The rows of a group lie close to one hidden flat surface of 15 dimensions, which may be shifted away from zero. Surfaces can cross.
In the rows, 128 means zero.
Known rows, each followed by its group:
[ 92 122 116 104 120 156  96 132  98 148 123 149 160 116 170 134  92 130] : (0)
[138 156 152  76 132 116 166 141  65 143 167 119 177 158 161 113 138 129] : (0)
[155 116  89 149 107  78 111  94 146 244 149 188 150  36 143 160 131 116] : (1)
[156 130 120 119 170 123 103 205 113 124 187  63 111 149 137 112  91 118] : (3)
[146  92 105 101 166 111 158  92 101  98 151 107 150 158 161 149 110 167] : (2)
[115 122 164 137 146 145  99 139 129 142 133  95 113 176 113 118 163  92] : (0)
[158 198 113 137 157 106 137  88 164 143 127  79 125 111 150 141 140 141] : (2)
[153 172  67  95 150  80 166 108 111  95 117 161 134 112 140  80 125 121] : (2)
[107  91 148 161  93 119 164 158 128 151 107 190 107 165 118 106 109  98] : (1)
[105  90 132 105 131 135 154 136 139 124 104 106 144 144 141  81 130 101] : (3)
[140 148 138 116 126 121 101 137 133 129 144 170 137 134 129 116 133 106] : (0)
[125 127 150 130 153 159 123 146  67 112 155 104 135 134 179 115 103 140] : (2)
[ 63  87  95  95 115 130 114 126 178 138  91 147 108  90 136 125 143  82] : (1)
[130 149 119 139  97 112  98 123  94 144 142 132 104 123  89 180 134 143] : (0)
[123 159 176 127 147 138 109 136 133 115 129  93 126 151 156 137 112 122] : (1)
[130 110 203 184 147 182  74 105  84 173 165 123  74 112 109 136  89 114] : (0)
[133 139 123 142 107 132 132 154 160 145 137 181 131 128 112 116 168 121] : (1)
[145  83 135  95 166  98  82 167  63 114 153 161 137 180  74 119 139 122] : (0)
[103  95 151 128 139 176 134 147 103  77 118 148 126 166 148 102  74 146] : (2)
[157 157 134 123 112 107 139 122  95 136 179 135 104 139 134 142 118 163] : (0)
[150 113 125 157 141 117 164 141 104 113 110 148 146 133 102 149 112 157] : (3)
[123 136 167 117  97 136 134 153 107 161 143 122 153 143  85 145 147 101] : (2)
[114 123 125 116 125 127 127  63 166 128  98 123 161 130 164 148 162 119] : (3)
[ 65 142  81  86 133 137 140 134 141  77  39 143 136 189 102  97  75  94] : (2)
[142 157 182 103 143 106 116 105 102 140 137 150  97 113 117  81 116 108] : (0)
[107 109 138 139 117 161 167 131  98 175 149 147 138  80 142 146 119 121] : (3)
[140  96 190  85 103 123 188 113 139 110 150  91 166 100 139 160 141 132] : (1)
[129  70 185 177  69 101 143 123  89  96  83 131 118 160 125 108 124 120] : (1)
[106 185 113 106 150 125 128 180 139 115 101 196 142 125 127 113 167 139] : (3)
[117 137 167 141 146 191 160  92 115 128 144  31 108 104  90 176 149 176] : (1)
[130  86 100 163  93 164 140 158 110 102 120 136 144  92 115 112 103 129] : (2)
[ 96 156 137  55  86  99 126 114 136 109 121 127 111 155 104 163 122 162] : (2)
[105 116 126 152  84 181  64 158  83 104 160 187  53  88  74 127 105 137] : (3)
[173 129 146 136 146 107 120 133 109 117 116 152 165  98 117  81 161 145] : (1)
[107 147 144 120 128 150 144 157 136 130 119 146 143 152 135 143 120 167] : (0)
[ 96 100 151  93 191 119 108 121  94 157  76  68 175  82 160 133 119 164] : (1)
[202 141 149 115 141  98  89 117  86 107 148 132 167  89 124 104  64 138] : (1)
[120 137 116 123  65 100 140 150 120 115  92  69 152 146 111 145 105  98] : (0)
[134 135 138 126 132 131 160 116  97  84 134  89 123  99 164 100 129  74] : (1)
[124 119 106 147 143 169 119  76 128 125 135 151 144  74 171 148 112 130] : (1)
[128 144 122 123  97 124 133 160 202 145 137 169 126 104 133 129 127 114] : (0)
[117  80  65 122  49 146 136 143  72  72 129 135 130 154  89 128 123 199] : (2)
[127  92 136 126  49 154 115 148 127 128 120 166 149  33 144  61 150 182] : (3)
[ 82 123 122  63 129 120  97 143  94 113 128  80 117 132 152 132 143 142] : (2)
[144 143 150 137 103  66 128 151  94 101  92 110 144 163 141  85 191  87] : (1)
[161 126 154 136 159 137 118 148 102  91 121 146 145 153  75 139  93 183] : (3)
[138 148 120 110 148 100 107 137 132 129 162 116 120 137 138 163 157 124] : (2)
[127 125 101 110 124  71 149 147 152  93 123 110  78 114  88 142 144  89] : (3)
[149 135 149  92 130 134 107  69  59  97 118 195 180  84 110  97 114 125] : (3)
[143 129 158  82 130 115 107  93 105 109 150 117 133 124 108 138 185 172] : (3)
[101  89 163  74 164 108  91 130 192 146 124 121  84 149 128 120  43  94] : (0)
[163 115 128 105 153 132  84 102 149  86 139 129 141 140 129 113  59 153] : (3)
[161 113 159 169 173 114  85 143 148 145 118  81 165  98 134 169 153 104] : (2)
[133 190 108 156 132 124 112 152 130 139 140 130 113 141 114 182 127 117] : (0)
[124 158  95  93 161  72 128 129 142 121 105 143 108 137 129 128  93 126] : (2)
[124 138 161 128 113 135 163 135 128 101  81 111 186  85 125 149 139 118] : (3)
[149 152 123 116  87  65 176  95 141 101 108  32 118 141 115 154 146 117] : (0)
[137 138 102 106 166  47 108  94 122  81  71 102 139 119 187 111 157 120] : (1)
[118 114 102 131 100 162 183 177 125 118 118 137 154 158  83  97 129 126] : (2)
[ 80  82 150  79 129 150 171 107 131 111 112 109 144 127 134 138 128  95] : (1)
[ 85 144 168  89 110 165  84 195 114 115 172 122 115  95 158 142 180 122] : (2)
[138 168 154 111  91 121 181 154 102 157 167 200 124  69 106 140 112 133] : (3)
[149 141 119 121  70  98 185 144 149 141 184 128 131 103 165 200  88 139] : (1)
[146 126 161  97 126 107 147 137 120 151 169 124 127 102 132 119 100  73] : (2)
[154 115 141 117 146 104 104 108 113 116 110 107 145  88 115 110 129 145] : (1)
[167 176 117 110 163 110 132 125 150  97 150 158 176 136 170 154 141 132] : (0)
[141 144 161  82 117  93 131 132 113 169 185 143 108 123 102 162 105 131] : (0)
[ 91  84 130  93 184 173 157 131 202 133 124 143 139  71 151 119 131 105] : (3)
[133 136 148 148 111 166  61 123 162 128 156 139 113 145 135 139 148 148] : (3)
[131  51  51 159 132 138 160 127 119 144 124  97 144 152  99 146 129 157] : (2)
[141 162 148  70 139  99 114 124 151 174 139 134 137  54  84 154 136 192] : (3)
[105 114  93  93  72 123  80 205 113 151 146 162 176 159 105 144 157  92] : (0)

New rows. What belongs after each?
[102 160 133  82 141 119  50 178 138 153 117  78 102 164  87  83 121 113] : (3)
[137 164 125 128 151 135 162 212 160 129 157 128 141 108 160 139  97 125] : (3)
[149 103 140 156 110 141 140  99 146  96 113 141 157  83 137 134 109  81] : (3)
[146 123 113  97 123  82  84 140 118 106 150  90 144  99 136 183 168 130] : (2)
[104 118 100 135  81 130 153 163 112 113 146 140  94  89 150 127 148 108] : (3)
[160 150 154 136 160 138 115 162 138 120 167 159 129 123 148 103 179 174] : (0)
[119 179 135 152 109 130 125 178 177 164 137 139  91 111 107 144 131 113] : (0)
[129 110 137  97 134 148 127  87 129   4 117 134 146 115 149 143 141 118] : (3)
[113 117 101 148 137 119 149 127  66 127  98 126 152 147 135 131 144 117] : (3)
[180 180 149 147 121 140 102  96 120 127 148 165 154 136  89 133 139 132] : (1)
[ 92 149  92 115 180 114 161 129  89 110 120 131 130 128 150 167 198  68] : (3)
[128 101 133  93 173  85 138 141 133 149 118 108 128 101 136 101 146 153] : (2)
[122 137 121 142  73 102 153 121 149 112  81 145 120 150 102 127  61  96] : (3)
[122 191 203  76  63 126 135 164 162 128 173 141 105 122 104 153 109 105] : (2)
[108 135 146 129  59  92 132 121  91 174  79 132 135 108  76 101 191 109] : (3)
[136 143 146 140 135 137 166 152 128 146 143  90 106  58 120 135  99 156] : (1)
[126  85 119 132 118 116  92 137 183 116 129 112  88 143 127 114 136 131] : (0)
[ 78 104 131 149 124 203  43 149  99 115  87 127 121  67  90 108 110  95] : (3)
[167 131  54 102 111  68  97 128 122  79 132 157 173 126 142 138 146 105] : (0)
[122 155  91  98 163  84 139  91 142 146 132 124  62 176 139 117 116 199] : (2)
[149 125 159 113  77 108 164 133 129 186 148  82 144 113 127 126  63 146] : (3)
[161 125 179  95 135  69  99  97 124 157 160 110 122 107 127 147 151 114] : (2)
[ 76  90 101  97 141 129 169 124 123 136  88 127 142 171 135  81 150  79] : (0)
[140 143 135 139 156 134 140 121 110  87 110 127 163 126 125 169  97 112] : (3)
[120 189 138 166  80 132 173 118  80 101  75 206 104 164  57  72 205 143] : (0)
[134 172 157  96  98  89 143 142  97 116 111 124 121 137 105  93 129 151] : (0)
[148 127  52 167 114  67 130 206 169 137 158 129  37  98 105 145 110 125] : (3)
[164 104 132 161 147 108  85 122 116 151 174  96  93 129 145 133 126 131] : (2)
[119 103 129 170 147 178 111 161 123 121 141 139 110 150 117 153 108 167] : (3)
[115 131  76 122 105  47 112 130 115 160  73 154 151 108 158 144 126 115] : (1)
[133  94  97 101 138 115 151 105 131 109 145 112 135 141 176 123 111 160] : (3)
[154 118 130 145 124 105 168 131 157 163 114 185 136  84  84 112 140 135] : (2)
[116 130 168 128  67 144 141 157 115 166 109  99 140  92  80  95 114 106] : (2)
[108 102 150 119 116 107 154  91 128  93  78  88 140 103 148 165 146 162] : (1)
[101 157 158  91  77 157 129 143 126 139 162 102 135 142 116 171  85  68] : (1)
[140 132 110 116 140 102 166 190 138 113 129 107 126  32 158 111 108 173] : (1)
[142  99 150 165 179 159 162 127 122 136 111 204 178 140 122  96 148 100] : (3)
[109 108  71 114 126 107 155  92 114 122  55 187 145 138  79 101 166 200] : (2)
[ 91 121 104 136 115 164 140  78 115 181 135 128  84 164 116 124 119 158] : (2)
[ 96 115  89  97 135 108 133 113 146 143 114 152 106 141 120 106 158  91] : (0)
[180 167  93 121 119  39 106  68 151  70  46 143 168 158  95 146  83 159] : (3)
[103 126 136 143 111 157 155 162 146 124 123  77 127 197 152 130 127 147] : (0)
[112 144  90 168  83 159 147 141 138 124 138 129 110 173 154 138 148 166] : (0)
[129  91 128 160  85 153  94 190  89 106 158 136  55 188  73  93  66 165] : (3)
[ 80 132 160  90 135 117  77  91 111 138  78 119 118 134 124 132 134 134] : (2)
[105 148 138 106 127 131 120 164 105 155 125 146 130 114 121  75 209 131] : (0)
[108 167 162 143 104 171 146  72 198 156 156 166  79 147 172 117 160 147] : (0)
[ 77 178 116 103 138 137 130 126 112 171 112 134 109 181 107 190  79 175] : (3)
[111 151 133 146  76 163 111 160  70 142 129  59 180 124 161 176 113 150] : (0)
[105 123  82 141 120 154  96 140 128 152 141 100 114  98 178 136  38  91] : (3)
[132 128 170 164 134 136 119 152 113 153 112 135 134 122 130  94 154 122] : (1)
[138 125 110 154  74 131 148 135 155 103 130  85 150 193 153 132 126  86] : (0)
[145 178 132 130 117  98 158 200 100 152 158 128 102 109  87 155 129 179] : (0)
[107  92 113  43 175  95  89 176 137 134 132 191 145 153 102 121 134 121] : (0)
[157 162 147 142 156 129 108 148 147 119 129 149 150  74 103 165 136 126] : (3)
[ 77 120 127 139  96 173 112 100 116 113  61 136 150 118 153 123 117 163] : (0)
[152  90 147 140  41 115  99 173  99 113 171  99 115 145 117 140  76 118] : (1)
[168 178 161 162  85 115 128 154 142 164 157 158 121  97  86 156 159 167] : (2)
[149 102 116 125 110 109 101 108 129 155 139 153 106 194 105  91  94 197] : (3)
[147 144 143 141 120 145 179 164 103  94 127 143 146  53 142  97  94 143] : (1)
[155 125  79 163 150 128 146 154 127 114 132 127 160  70 149 156  98  97] : (2)
